The first 7 rows are patterns. Each new row is the sum of 2 different patterns, raised or lowered, with some noise. Before adding, each is slid sideways (what falls off one end comes back at the other) and multiplied by a number that may be negative. Names go in the order of the patterns.
Some rows, each with the names of its patterns after it:
[ 17  16  18   8 -21  -6   4 -20  20  16 -21  17 -12 -26 -24  -9  17 -18
  -9   2  16   4  -1  -7  16  16   3  10 -17 -16  18  -1 -19 -11 -20   8
  14 -12  22   4   3   9   0  16  -5   4   2  -5] | K_236
[-24 -12  23 -25 -10  14  11   3  22  -9  21  13  -7 -18  -9   4  23 -16
  19  10   5 -15 -13 -24   0 -25  -2 -17  -7  11 -14   2  11  -9  -8  -7
  -9  -8 -10 -25   3 -25 -24  -9   2  18   2   9] | K_89
[ 24  23   8 -14  21 -14  10   7  -2  15 -20   6 -10 -16   1  16   3 -13
   4   1  17  13  -4  15  -9  -5 -25   9   3  19 -10 -15   3  10 -18  12
  23 -16 -23  -2  21 -10  14  -5 -14  -2  16 -23] | K_2
[  4  18  12   1   1  22   2 -22  -1  13 -16  24 -20   9 -21   7 -15 -20
 -21  -6   6  12  -3 -13  12   4   8   0  -3 -16 -11 -10 -22  22  -4   4
  12 -14   0  23   4  -9  24 -13  20  -8 -25  15] | K_876
[  3 -11 -18  -4 -25  -2  13   0  -5  23  13   0   6 -23 -14 -24  12   1
  22  20   2   3   3   5 -19 -22 -11  12 -11  12  -7 -13 -11 -15  23  18
  25  -9  -2  23  21  12 -17  19  22   7  -3 -25] | K_123
[  7 -11  17   8   4   5  15 -21  25   5  10   5   3 -17 -16  21  14  -8
   6   1  -2  23  17  -3  -1  -8   4  24   4 -17  24  18 -10   6 -25   0
  25  22   1   5  20   8 -16  -5  23   0  13 -17] | K_934
[ 12   1 -11 -22 -18 -13   2  13  -4  16  18   3  11  -6  10  16 -25   5
 -22  -5 -19  -3 -23 -11 -24  -4  -7 -21   4 -13 -15  15 -22 -23  -3  -9
   8  11 -21   5 -20  -8   4 -12  10  -4  -3 -18] | K_886

New rows, each followed by the names of its patterns:
[-21   9  -3 -13 -22 -20 -18  10  -8 -33  15   2 -23   7 -41 -20  10   7
  -2   3  -3   3 -31 -16  15 -15   9 -24  -1 -27  13   1 -11 -17  -7 -31
  13   5  -2   6   6 -19 -13   7  10  -4 -17  -3] | K_934 K_886
[-20 -16  10 -23  27  25 -19 -12 -11  -3  -2   2 -13 -20  -7  -5 -25 -28
 -14 -47   1 -34 -24  -1 -11 -18 -32 -41  23 -23 -25   1 -16 -14  31 -26
  24  13  26   4 -35  17  -3 -23 -17  -8  -4   3] | K_236 K_89
[-55 -48 -37 -27   2 -15  -2  25 -25 -44  15 -44   2  21  16   6 -54 -16
 -33 -11 -31 -42 -34 -21 -16 -49 -39 -31   4  22 -35  -6  19  -1  25 -21
 -42  -6 -32 -43 -34 -23 -21 -11   2   3 -29 -13] | K_236 K_123
[-28  -6 -11  -2  19 -12  23  34  12  16  17  27  23 -11  -1 -20 -11  -3
   6   1  11 -13   8   3  -7  -1 -16 -12  30 -17  -4   0  -9   9  10   3
  25   5  -2  11  13  31  12  -4   4  34  15  -2] | K_123 K_886
[22 48 52 45 35 23 48 56 47 25 51 38 22 35  6 52 51 55 46 31 50 58 28 27
 69 29 61 20 24 40 53 54 47 41 47 38 56 24 45 51 28 43 13 58 32 36 30 26] | K_876 K_934
[  8  35  31  -3  -7  15 -19  14  -8  -5  15  12  18   4  -8  24 -14  -7
  -6  15  33  31   8  41  -1  11  28  -8  27  25  17  23   4  27  22  14
   7  24  10  33  18   6   7  -7  20  15  17  18] | K_236 K_89
[-13 -17  -8 -19 -44 -19  17 -26   0 -13 -15   4  -4 -26 -14   1   9  -2
 -43   6  19 -10 -34   3 -29  17 -28  -1 -18  -2  25  24 -16 -14  -5   3
  19 -25 -22  -5 -25  -6   6  -3   1   1 -24  -6] | K_236 K_876
[-26  21  -4 -17 -19 -11  14 -24  14  -9 -12   4  -6 -33   0   8  27  -4
  11   9 -12 -11  19  -7  -4  31  16  -4 -15  30  11 -11 -12  -5  12  16
 -19  -6 -12 -14  -3  23 -18  15  10   0  21   0] | K_236 K_2
[ 40  -6  35  29  16  11  19  12  29  11   2  27  21  21  13   6  15  44
   6  31  -2   9  40  19  31  12  -3  23   8   5   9  21   0  10  30  34
  31  35  -5   2   9 -13   3   7 -16  13   6 -23] | K_876 K_886
[-32   3   0  -4 -10  -5   5  13  10 -20  21 -10 -14 -41  -4  -6  19  -4
 -17  14  22 -18  19  16  -9 -13 -21  22 -28   9 -20 -18 -20   7 -39  19
  15  -9 -13  11 -25  19 -11 -19  10 -27  10  -4] | K_2 K_886
[ 21 -26 -15 -12 -26  23  -6  20 -25 -22  14  24   5 -35  12  12  10  -3
 -35   6 -27 -30 -31 -27  -8  18 -16 -23  17  10 -22   6 -14 -34 -48   0
   7   6  23 -10 -15  -8   7 -44 -13  -3   9 -30] | K_2 K_123
[-16  15   1  -4  27  47  -4   7 -27   0  36  -9  11  24 -17 -13   7  26
   6  -3   1 -13  16  36  20  -4  21 -36 -18 -22  -3 -23   3  -3 -17 -12
   9  14  15  14  35   2   8   8  38   1   8   4] | K_2 K_886
[  5  22  25  10  21  15  18   5 -31  -2  13 -14  25  -1 -24  -8  -1   9
  31  14   3  21  16  22   3 -20  23  26  -4   2  -1   9 -16  -1 -16  -2
  -3  33   1  12  42  33  11   7 -26  -6  -8   7] | K_876 K_123
[-16  -9  -5 -32  -5 -27 -21  -1   2 -26   5  19 -14  -2  -8 -24   1 -25
 -26 -21 -13  -6 -13  -7 -29 -11   9 -39 -32 -16 -18  27   0 -29  -7 -24
 -25  -5 -27  13  17  -4  -1 -30  19  -6  -3 -34] | K_236 K_934
[ -7  29  -4  -6   9   6   0   3  17 -10 -20  14  26   6  15 -21 -16   0
  -5   0  28  -1  18 -20  -6 -29  -1  17 -16   2 -13  17  -3 -13  -7  26
  16  -7  11 -13  -3  23  -4  -6 -17 -19 -11  17] | K_236 K_2
[ 9 20 35 13 15 37  6 29 41 27 12 -3 39 20 23  1  7 14 16 16 14 29  7 32
 45 14 25 23 37 47 13  5 14  0  8  4  7  3  2 29 15 13 35 12  5  7 -2 28] | K_236 K_123
[ 43  -6   7  -7  19  -3   8   8 -10  11  19  37 -21  -4 -29 -18   1  11
   8   4  39   1  14 -14   1   3   7  -7   8  24 -44  -4 -43  18  25 -35
 -24 -26   5 -18 -21 -26   3  46  -2  -1  33 -16] | K_876 K_123
[  2  27  10  35  29  16   0  22   2 -14  52  34  26  17  15   9  45  34
  13  30  25  21  -3  -8  44  11  46  24  16  24  29  36  -4  26  44   5
  30   0  37   1  27  -6  -7   6   3  32  34  37] | K_2 K_876
[-17 -40  -8 -25   2 -30 -18 -51 -14  -2 -14 -23   1 -39 -55  -6 -11 -34
 -46 -21 -35 -25 -19  -7 -43  13 -45 -36 -29   3 -38   3 -31 -28 -10 -39
   4 -20 -25   6 -10 -38 -22 -16 -34 -12 -47 -25] | K_2 K_886
[ 11 -12  19  32  39  -3  49  20   8  18  25  -2   3   4   5   6  24  31
  -6  39  10  -7   5  23  -6  23   2 -10  24 -15  13   6  28  45  20  14
  -4  18  37  -5  -4  22  33  10  45  14  57  24] | K_89 K_2
[-11 -29 -26 -31 -40 -31  -3 -23  -4   1  11  -7 -12  -1  -9 -11  -4   3
  -9 -27 -20 -48   5  -1 -33 -27 -33 -12 -17 -38  -9  -9  -2 -10 -17   0
 -13  15 -24 -29  -9   0 -25 -20 -19 -31   2 -18] | K_123 K_886
[ -3  34   4   6  -1  22  21  23  -4  -1  13 -10 -19  -4 -12  16   4  15
  10  25   4  -4  -8 -13 -22 -15   1   1  26  10   6  13   1   2 -13 -17
  -8   6 -20  14 -15 -19  -7  -3  30  19  26 -17] | K_89 K_123
[ 34   8 -18  26   1  27  26 -16   6   4   1 -34   0  -6 -22   3 -19   4
 -34  12 -23 -29  -5 -23 -11  11  -7  -3  21 -10  13 -13  -6  -9 -15   2
 -19  20 -15  16  15 -18 -14  10  -6  -4  35 -13] | K_876 K_886
[ 28  20  21  32   7  -8  47 -22  11   7   8  16  19  35  -3   7  31  -3
   4   3  -8  24  28  14  42  -3 -18  34  18   8  27  49  22  27  35   4
  -4   3  11   1  19  17   8  -6  11  21  49  -3] | K_236 K_934
[  8   3  -2 -11   0  -2  21   6  12 -29  -1  10 -12  16   5 -32  14  -9
 -35 -31 -17   8 -18  -4   2  15  10 -21 -10   7   3   6   3 -33 -24  15
 -20 -16 -28 -19  15   0 -19   2  -9  -2   4 -18] | K_236 K_876
[32 20 44 52 71 31 27 58 55 58 32 50 65 36 30 -1 47 30 37 26  6 36 55 24
 43 73 37 20 41 33 18 27 41 27 55 65 21 58 55 47 10 35 19 53 33 45 42 14] | K_2 K_123
[ 16   9  29 -14   8  -8  15  10   2 -10  26 -33  10   5  20  29  12   1
 -30  14  41 -22   5  23  16  32  43  -3  26  11   7  16   6  -2  52  11
  15  25  -9  -4  17   6   8 -10  24   1 -12  16] | K_89 K_934
[ 42  23  38  26   5  41  59  45   3 -11  36   8   7  23 -20   9  39  27
  27  43  16  20  44 -17  -5  14  31  46  47  21   7  26  24  13   1  18
  17  17  14  23  34   6  23  -5  40  39  43   3] | K_123 K_934
[-34 -19 -49 -30 -49 -30 -18 -31 -22   8 -43 -19 -37 -20 -13 -29  -5 -58
 -40 -33 -32 -44 -30 -62 -42 -26 -41 -15 -39 -57 -16 -29 -61 -41 -24 -23
   5 -41 -39 -59 -31 -26 -49 -22 -15 -22 -58 -16] | K_934 K_886
[ 21  -4  -4 -18 -14   8   9  10  18  -7  11   7  -1  -1 -17  -9  31 -15
   4   2  -7   8   7  15  31  16  -1  12  21  33  16  -5  12  35  17   1
 -24   0  -8  -2  17 -11  20  34  11  15  25  29] | K_123 K_886
[ 30  11 -15  35  13   4  12 -16  12  20  19  -5   8  44  23  -8  20  16
  -4  38 -23  24  22  45  25  -1  28  30 -13  20  11  19  20   0 -19  -9
  22  37  12   2  10  22  41  41  -1  -2  11  -2] | K_236 K_934
[-15 -38 -11 -16 -47 -42 -42 -13 -17 -27 -21 -40 -19   0 -46   1 -17  16
 -21 -19 -11   0  -6 -20 -20 -25 -23 -32 -25 -34 -32 -13  -7 -33  -9   4
  -5  13 -47 -32 -13 -51 -14 -24 -47 -24 -27 -35] | K_236 K_876
[ -2  -6 -35 -13   9 -37 -24   1 -29  20  -2 -34 -29 -19 -26 -20 -25   8
  -6 -37  -8 -32   1 -21   3 -37 -24 -13  -8 -17   9 -38 -27 -22 -28 -29
  -3  -9 -29 -32 -17  -6 -19  -2 -31 -18 -11  -1] | K_934 K_886
[-29  -6  -4 -35 -10 -38 -13  -8  10 -35 -14  -9  -1 -11   0 -37  21 -29
 -13  -4  21   7 -11   2 -27 -17   3   1 -35   5 -38 -29 -15  13 -21  10
  -2 -34  -6 -27  -5  -5  -2 -16 -14 -18 -32  11] | K_2 K_876
[  4  20 -28   5 -10   6  -5  -8 -12   8   8  11   8   5 -33  18   9  14
   6  13   9  19  19 -18   9  21  19 -16  14 -15  10  11  15  22  -2  26
 -24  -4  -1   3  18  -5 -14   0  21  -9  11  -2] | K_2 K_876
[ 28  -9  -5  -3 -15   4   1   6 -15  16  16 -23 -10 -35  -8  38  20  -3
  23  -6 -11   9 -21  27  24  31  -2 -11  12  19   4 -14  -2  12  -6   2
 -12   4  -7  20   5 -27  14  27   6  24  -6 -15] | K_236 K_934
[ 22  19  20  -8  33 -12  -8  18   7  21   5  15  10  23  14 -17  -3   4
  -6  44   2  14  11  -1 -12  13 -17  15  35  35  15 -12  34  21  14  -2
   7   1   9 -10 -17  25  -2  26  32 -13  11  40] | K_236 K_876
[-27 -51 -22 -19 -12 -25 -24 -13  -4 -33 -37 -29  -5 -37   1 -44 -20 -37
 -19 -41 -23 -51 -29 -24 -15 -25 -20  -4 -29 -24 -17 -27 -32 -26 -42 -44
  -4 -23 -14 -16 -44 -23   4 -33 -38   0 -33   6] | K_876 K_934
[ 13  30 -17   8  -8   3  23 -16  37   8  18  13  -3 -25   4   2   0  -5
 -13   2   1  -5  23   5  24  -8  -3 -16   9   2   5 -21   9 -11 -14  32
  30  15 -29   8   9  -5  12  18   1  31  -1 -19] | K_89 K_2
[  7  33 -30  11  -3  -5 -12  11 -31   4  26  -1  -2   4 -21  13 -20  21
   3  15  11  23   5   3  -3   1  21 -18  -7 -27   6   5  28   4  -2  23
 -15  -9   4   3   4 -14 -24  11   1 -16   9 -30] | K_2 K_876
[ 20  30  16  26  20  -4  -9  11  42 -11  28  36  37  12  33   4  39  34
  20  37  -6   9  26   7   5  21   7  17  31  10  47  32  19  37  12  25
  -2  29  21  28  25  22  35  32  -9  23  37  -6] | K_236 K_2
[ 34   4   5   3  -2  -8  10   0  30  -7   7   6  25  -2  41  39  -4  -7
  -2   0  -3  27  -1 -28  32  16   1  -7 -18 -17  28 -33 -21  20  15  34
   4 -36   1 -12  -7 -15  11  30  32 -13  28  -2] | K_89 K_934
[ -4 -16 -21   4  -4   6   6  -8   4 -35 -11   8 -25  19 -18  -1 -33  12
 -12 -24 -36 -25 -11   5   6 -15  20  16   4   7 -10  -1   5 -33 -11 -12
 -10 -19   0 -34 -13 -13  -5 -14  -7  -9  -3 -22] | K_876 K_886
[-18  13   7 -11 -17  16  -3 -19  11  -2 -16  -8   1 -27  -9 -10   2  -9
   2  -6 -18  -8  11 -21  13 -15  -8  -4 -17  19   0  13   9 -20 -21  -6
 -10   5   5 -29  -2 -11 -31 -15  -8  20 -25 -13] | K_236 K_2
[-12  -7   6  10  -3   5   5   0 -19   2  -9  10 -14 -22 -21  -5 -13   3
  10 -14   3 -19 -27 -29 -17   1 -37 -10 -17  -7  -5  -5   1   9  16 -18
  -5  -4 -34   1   4 -13 -11  -6  -3  19  -6   8] | K_236 K_89
[ -3   3   0  19  35   6   2  29  -2   4  25 -10  10  30  27  23   2  11
  15  21 -11   0  19  13  19   6  -4  -6  23  21  -8   9  33  22  10   8
  -2  30  -2  19   1   2  10   1   8  24  -3  13] | K_236 K_934
[  1  -7  -8 -23 -15  -3  -7 -20  -3 -28 -12 -13  -3 -12 -13   0 -19  11
 -24  21   3  18  13 -12 -30  -8  14 -18  -8 -26 -21  -1  -7  10   5  33
 -30  -6 -25  -6  15  -9 -31   8 -11 -43  17  -2] | K_2 K_876
[  4 -51  -3 -51  -4 -38 -35 -21 -27  -2  12 -21 -29  -4 -14  -9 -18 -34
 -23 -40 -40 -39  14   0  -3  10 -45 -20  32 -27 -28  25 -14  13   1 -43
  22   4   2 -12 -15  -6  31 -20 -17  -1   7 -38] | K_89 K_876
[ 13   3  -9  10   2  31  14  -5  15  34  26  31   3  -9  19 -16  -3   5
  -5  13  -9   4  19   5  25  -2   6  -4  13  30  26   8  29   6  -6  32
   5  10  40  38  17   0  18   9  17  -6  15  12] | K_236 K_886
[ 19   0  -7 -28 -17   0 -12  18   9 -12 -11  24 -13  26  20   4 -21  10
 -16  -9  26  -1  18  -4  -4  -7   8   6   7  24 -19  23  -6  -6  24   3
  26   5  -1 -18  27   6  -1  -6   1 -10  27 -30] | K_2 K_876
[ -9  -8 -22  14 -17 -15 -26   5 -36  17  11  -4 -21  13 -38  10  -5  -8
   1 -25 -20 -30 -10  -3  -8  -6 -22 -11   3  12  -5 -16  -7 -18  -1 -29
 -17   4  13 -28 -21 -27  -6 -11  12   4 -23 -17] | K_2 K_934
[ 25  -4  17   3  -4   3  21  12   7  -6 -12  11  12 -17 -14  15   3  37
  13  -7   1  -8   4 -14  -6  28  10 -28   4   0   4   9   2  -2  13  -6
   0 -17  17 -16   0 -14   2  18  21  12  -2 -20] | K_876 K_934
[ -1  42  14  14  11  -1  22  17  16 -11  19  24  11  17 -22  11  32  40
  18  11  36   9  -7 -12  35  10  31 -10   5   0  31   4  21  28  12 -25
  28  28  11  23   7 -15  -5  37   5  16  27  15] | K_2 K_934
[ 10   7  -5  16   5  24   2   4 -28  -5   1  -3 -13 -22 -27   5 -16  -5
  10  19 -16   9 -31  -4  14  -8  -2  28 -23 -15   4  20   9 -27  20 -15
   6   2  12 -12  16 -36 -34 -13  18  -9  13   6] | K_2 K_886
[-10   5  13 -13  20   8 -17  39   4  24  17  -1  26  -8   9   7  15   8
  15  28  28   0   7   3 -25  24   3 -30  17 -16 -16 -27 -18  38 -17  13
   7  33  10  22   6  38  22  12  27 -14  -2  30] | K_236 K_886
[  6  -8  -2  16  16  11 -18 -26 -21  15 -19 -25 -39 -20  -2 -25 -39 -19
 -17  16 -14  -9  14 -10  10   6 -33 -20  -2 -34 -14   0 -23  20  -4  13
 -14 -15 -20 -25  -9 -20  -3 -10   4   1  -8 -23] | K_123 K_886
[-14   1 -16   2  -7 -15   0  -3  14  -1  21  14  -2 -17  -5  12  -7 -14
 -11 -23 -10 -17  15  21  31   2 -15 -25  27   1  -6   2  28  -8  -5  13
  41  13 -20   3 -15  12  33  -5   0  34 -17 -29] | K_89 K_2
[ 40  36  21  52  26  37  30   9  35  16  36  38  40  14  57  32   4  13
  28  -8  47 -12  30  -7  27  16  -4   5  23  25  31  17   6  31  22  14
  26   4  -7   7  15  13  45  26  13  28  24   6] | K_89 K_876
